All rows are made from the same 10 directions, up to rounding. Whole rows:
(in the rows, 128 means zero)
| 136 | 155 | 124 | 106 | 127 | 135 | 114 |  95 | 128 | 113 | 117 | 115 | 139 | 118 | 115 |
| 109 | 129 | 127 | 182 | 142 | 119 | 137 | 120 | 117 | 135 | 119 | 137 | 148 | 157 |  98 |
| 114 | 116 | 146 | 142 | 125 | 172 | 136 | 131 | 117 | 152 | 136 | 110 | 133 | 113 | 123 |
| 120 | 160 | 105 | 163 | 123 | 148 | 149 | 124 | 102 | 109 | 132 | 124 | 116 | 119 | 121 |
| 144 | 116 | 102 | 107 | 142 | 169 | 133 | 136 | 126 | 113 | 151 | 134 | 124 |  97 | 132 |
| 137 | 124 | 131 | 130 | 141 | 132 | 125 | 112 | 119 | 142 | 130 | 136 | 131 | 139 | 142 |
| 136 | 117 | 119 |  90 | 151 | 108 | 138 | 120 | 122 | 104 | 115 | 159 | 158 | 165 | 108 |
| 139 |  92 | 139 | 133 | 127 | 131 |  98 | 151 | 162 | 147 | 141 | 113 | 139 | 110 | 126 |
| 119 | 152 | 131 | 170 | 133 | 139 | 139 | 136 | 123 | 115 | 115 | 126 | 103 | 134 | 118 |
| 103 | 125 | 146 | 101 | 120 |  90 | 141 | 134 | 149 | 125 | 106 | 137 | 120 | 142 | 106 |
| 157 | 116 | 122 | 146 | 168 | 167 | 122 | 114 | 117 | 131 | 135 | 142 | 137 | 140 | 130 |
| 128 | 122 | 162 |  96 | 117 | 128 | 104 | 153 | 162 | 135 | 118 | 113 |  93 | 104 | 155 |
| 109 | 164 |  76 | 122 | 146 | 112 | 133 | 107 |  99 |  97 | 134 | 162 | 116 | 115 | 154 |
| 148 | 146 | 113 | 112 | 162 | 143 | 132 | 107 | 122 | 111 | 124 | 154 |  93 | 128 | 150 |

The start of a row, then its end:
| 132 | 146 | 140 |  71 | 116 | 146 | 142 |  95 | 103 | 129 | 121 | 119 | => | 133 | 127 | 140 |
| 100 | 124 |  87 | 114 | 147 | 112 | 149 | 111 | 115 | 127 | 146 | 166 | => | 123 | 115 | 134 |
| 133 | 104 | 101 | 117 | 119 | 137 | 111 | 150 | 134 | 129 | 162 | 122 | => | 143 |  89 | 144 |
| 111 | 106 | 147 | 168 | 146 | 156 | 140 | 150 | 122 | 136 | 122 | 131 | => | 142 | 148 |  99 |
| 157 |  93 | 122 | 137 | 110 | 120 | 121 | 131 | 131 | 163 | 161 | 115 | => | 152 | 127 | 145 |
| 107 | 121 | 137 |  90 | 142 | 141 | 117 | 143 | 126 | 116 | 119 | 140 | => | 132 | 118 | 140 |
| 135 | 122 | 151 | 118 | 151 | 133 | 154 |  99 | 122 | 148 | 114 | 147 | => | 113 | 162 | 123 |
| 128 | 132 | 139 | 126 | 108 | 157 | 138 | 112 | 102 | 140 | 131 | 102 | => | 160 | 130 | 114 |
| 108 | 138 | 120 | 157 | 127 | 119 | 106 | 127 | 111 | 129 | 127 | 125 | => | 157 | 130 | 135 |
| 136 | 137 | 138 | 153 | 165 | 153 | 152 |  94 | 117 | 129 | 109 | 143 | => | 124 | 163 |  92 |
| 111 | 145 | 145 | 185 | 103 | 127 | 159 | 122 | 121 | 152 | 123 | 107 | => | 105 | 137 | 108 |
| 155 | 138 | 116 | 161 | 111 | 142 | 111 | 132 | 135 | 133 | 147 | 101 | => | 116 | 102 | 143 |
| 137 | 116 |  88 | 134 | 145 | 114 | 123 | 158 | 141 |  98 | 144 | 154 | => | 120 | 117 | 133 |
| 114 | 125 | 123 | 112 | 110 | 131 | 132 | 122 | 141 | 154 | 150 | 118 | => |  95 |  81 | 150 |
| 147 | 129 | 141 |  97 | 153 | 163 | 125 | 138 | 129 | 108 | 116 | 138 | => | 107 | 129 | 144 |
| 118 | 165 |  91 | 152 | 123 | 123 | 129 | 105 | 108 | 123 | 142 | 130 | => | 108 | 101 | 152 |
| 132 | 130 | 156 | 113 | 123 | 121 | 109 | 144 | 149 | 122 | 108 | 118 | => | 118 | 132 | 132 |
| 143 |  88 | 104 | 137 | 116 | 137 | 136 | 143 | 154 | 138 | 163 | 115 | => | 148 | 102 |  90 |
| 123 | 114 | 160 | 136 | 101 | 130 | 129 | 177 | 141 | 123 | 117 | 105 | => | 131 | 137 | 114 |
| 169 | 117 | 129 | 129 | 151 | 147 | 128 | 105 | 155 | 118 | 122 | 123 | => | 143 | 142 |  72 |
| 125 | 143 | 131 | 141 | 160 | 138 | 126 | 143 | 114 | 109 | 113 | 156 | => |  95 | 143 | 162 |
| 130 | 107 | 133 | 125 | 107 | 118 | 127 | 113 | 134 | 176 | 153 | 114 | => | 129 | 112 | 147 |
| 117 | 136 | 147 | 139 | 120 | 163 | 140 | 110 | 142 | 161 | 135 | 105 | => |  82 |  88 | 127 |
| 120 | 161 |  88 | 159 | 131 | 117 | 111 | 123 | 126 | 106 | 136 | 131 | => | 114 | 100 | 139 |
| 146 | 155 | 115 | 120 | 128 | 129 | 155 | 104 |  95 | 111 | 123 | 138 | => | 124 | 153 | 135 |
| 132 | 136 | 131 | 127 | 109 | 161 | 149 | 102 | 116 | 160 | 148 | 106 | => | 103 |  99 | 143 |
| 126 | 115 | 115 |  83 | 128 | 103 | 127 | 117 | 148 | 119 | 130 | 137 | => | 146 | 121 | 104 |
| 128 | 139 | 115 | 113 |  84 | 103 | 147 | 126 | 133 | 129 | 141 | 109 | => | 116 | 109 | 126 |
|  94 | 131 | 111 | 118 | 100 |  84 | 135 | 148 | 143 | 111 | 128 | 127 | => | 134 | 113 | 106 |
| 163 | 151 | 133 | 123 | 103 | 114 | 134 | 105 | 129 | 108 | 111 | 102 | => | 153 | 157 |  88 |
| 130 | 126 | 111 |  80 | 112 |  88 | 130 | 133 | 167 | 109 | 130 | 133 | => | 107 | 104 | 115 |
|  92 | 142 | 144 | 136 | 114 | 149 | 128 | 131 | 109 | 155 | 133 | 117 | => |  97 |  97 | 172 |
| 111 | 131 | 147 | 173 | 134 | 142 | 132 | 115 | 114 | 160 | 125 | 123 | => | 123 | 137 | 131 |
| 137 | 116 | 114 |  86 | 126 | 131 | 134 | 140 | 161 | 111 | 138 | 130 | => | 105 |  95 | 115 |
| 119 | 161 | 144 | 148 | 130 |  75 | 111 | 104 | 134 | 121 |  90 | 132 | => | 131 | 167 | 117 |
| 133 |  86 | 154 | 150 | 139 | 146 | 113 | 141 | 156 | 168 | 140 | 119 | => | 128 | 121 | 124 |
| 174 |  94 | 153 | 119 | 140 | 165 | 121 | 148 | 130 | 140 | 136 | 123 | => | 133 | 145 | 147 |
| 119 | 122 | 104 | 143 | 128 |  76 | 138 | 135 | 163 | 114 | 127 | 144 | => | 120 | 132 |  89 |
| 117 | 104 | 155 | 179 | 143 | 125 | 134 | 124 | 158 | 166 | 122 | 127 | => | 117 | 142 |  92 |
| 168 | 119 | 151 | 119 | 125 | 131 | 132 | 152 | 141 | 111 | 114 | 122 | => | 123 | 159 | 121 |
| 147 | 123 | 141 |  99 | 104 | 103 | 119 | 137 | 138 | 139 | 132 | 120 | => | 113 | 128 | 165 |
| 129 | 102 | 148 | 137 | 129 | 131 | 158 | 151 | 131 | 142 | 128 | 137 | => | 112 | 151 | 122 |
| 136 | 120 | 140 | 124 | 125 | 180 | 139 | 133 | 124 | 121 | 129 | 106 | => | 146 | 121 |  93 |
| 131 | 151 | 109 | 123 |  99 | 121 | 131 |  89 | 115 | 148 | 148 | 108 | => | 125 | 101 | 145 |
| 140 | 177 | 103 | 118 | 124 | 119 |  98 | 133 | 125 |  65 | 109 | 121 | => | 132 | 118 | 130 |
|  94 | 115 |  87 | 118 | 149 | 115 | 102 | 129 | 123 | 122 | 147 | 153 | => | 161 |  99 | 139 |
| 118 |  92 | 148 | 124 | 149 | 133 | 143 | 117 | 118 | 166 | 132 | 148 | => | 143 | 154 | 131 |
| 103 | 130 |  94 | 115 |  99 |  97 | 158 | 134 | 117 | 124 | 149 | 136 | => | 123 | 109 | 131 |
| 200 |  99 | 126 | 111 | 114 | 107 |  92 | 142 | 151 | 129 | 144 | 112 | => | 157 | 143 | 147 |
| 130 | 111 | 104 | 158 | 127 | 141 | 149 | 150 |  90 | 123 | 150 | 138 | => | 161 | 146 | 130 |
|  76 | 110 | 128 | 153 | 131 | 101 | 149 | 131 | 130 | 155 | 131 | 147 | => | 127 | 131 | 112 |
| 115 | 119 | 130 | 118 | 101 | 107 | 139 | 137 | 108 | 157 | 146 | 129 | => | 120 | 125 | 177 |
| 109 | 119 | 146 | 131 | 161 | 123 | 156 | 112 | 110 | 146 | 112 | 165 | => | 116 | 169 | 131 |
| 107 | 117 | 151 | 138 | 145 | 159 | 116 | 150 | 108 | 130 | 117 | 131 | => | 149 | 140 | 138 |
| 100 | 143 | 159 | 121 | 124 | 104 | 147 |  98 | 103 | 147 |  99 | 136 | => | 139 | 171 | 124 |
|  96 | 152 | 110 | 160 | 101 | 107 | 118 | 119 | 107 | 131 | 133 | 111 | => | 156 | 116 | 127 |
| 122 | 107 | 128 | 149 | 135 | 135 | 162 | 156 | 131 | 120 | 129 | 141 | => | 123 | 146 |  96 |
| 129 | 118 | 111 | 100 | 148 | 164 | 132 | 127 | 119 | 109 | 136 | 138 | => | 147 | 114 | 113 |
| 166 | 151 | 120 |  99 | 112 | 113 |  98 |  92 | 135 | 130 | 132 | 108 | => | 129 | 114 | 154 |
| 112 | 122 | 133 | 129 |  87 |  89 | 125 | 175 | 139 | 105 | 118 | 110 | => | 159 | 140 | 101 |
| 148 | 144 | 117 | 106 | 117 | 102 | 144 | 104 | 134 | 123 | 127 | 131 | => | 108 | 133 | 129 |
| 137 | 131 | 122 | 154 | 118 | 142 | 136 | 124 | 119 | 129 | 135 | 112 | => | 145 | 130 | 107 |
| 149 | 121 | 125 | 188 | 132 | 122 | 115 | 128 | 145 | 152 | 141 | 121 | => | 113 | 128 | 133 |
| 157 | 101 | 142 | 117 | 130 | 177 | 153 | 122 | 111 | 146 | 142 | 118 | => | 146 | 140 | 117 |
| 103 | 147 | 111 | 126 | 104 | 122 | 113 | 152 | 111 |  86 | 120 | 112 | => | 177 | 121 | 105 |
| 129 | 121 | 154 | 114 | 134 | 104 |  94 | 120 | 160 | 145 | 113 | 124 | => | 125 | 129 | 134 |
| 136 | 151 | 117 | 155 | 100 | 133 | 175 | 115 | 105 | 116 | 128 | 111 | => | 132 | 147 |  87 |
| 161 | 144 | 100 | 141 |  94 | 109 | 124 | 168 | 136 |  84 | 137 | 110 | => | 122 | 122 | 130 |
| 124 | 160 | 146 | 108 | 121 | 113 | 131 | 141 | 149 | 102 | 100 | 128 | => |  69 | 122 | 140 |
| 138 | 130 | 134 | 133 |  95 | 108 | 154 | 165 | 119 | 120 | 129 | 124 | => | 105 | 147 | 148 |
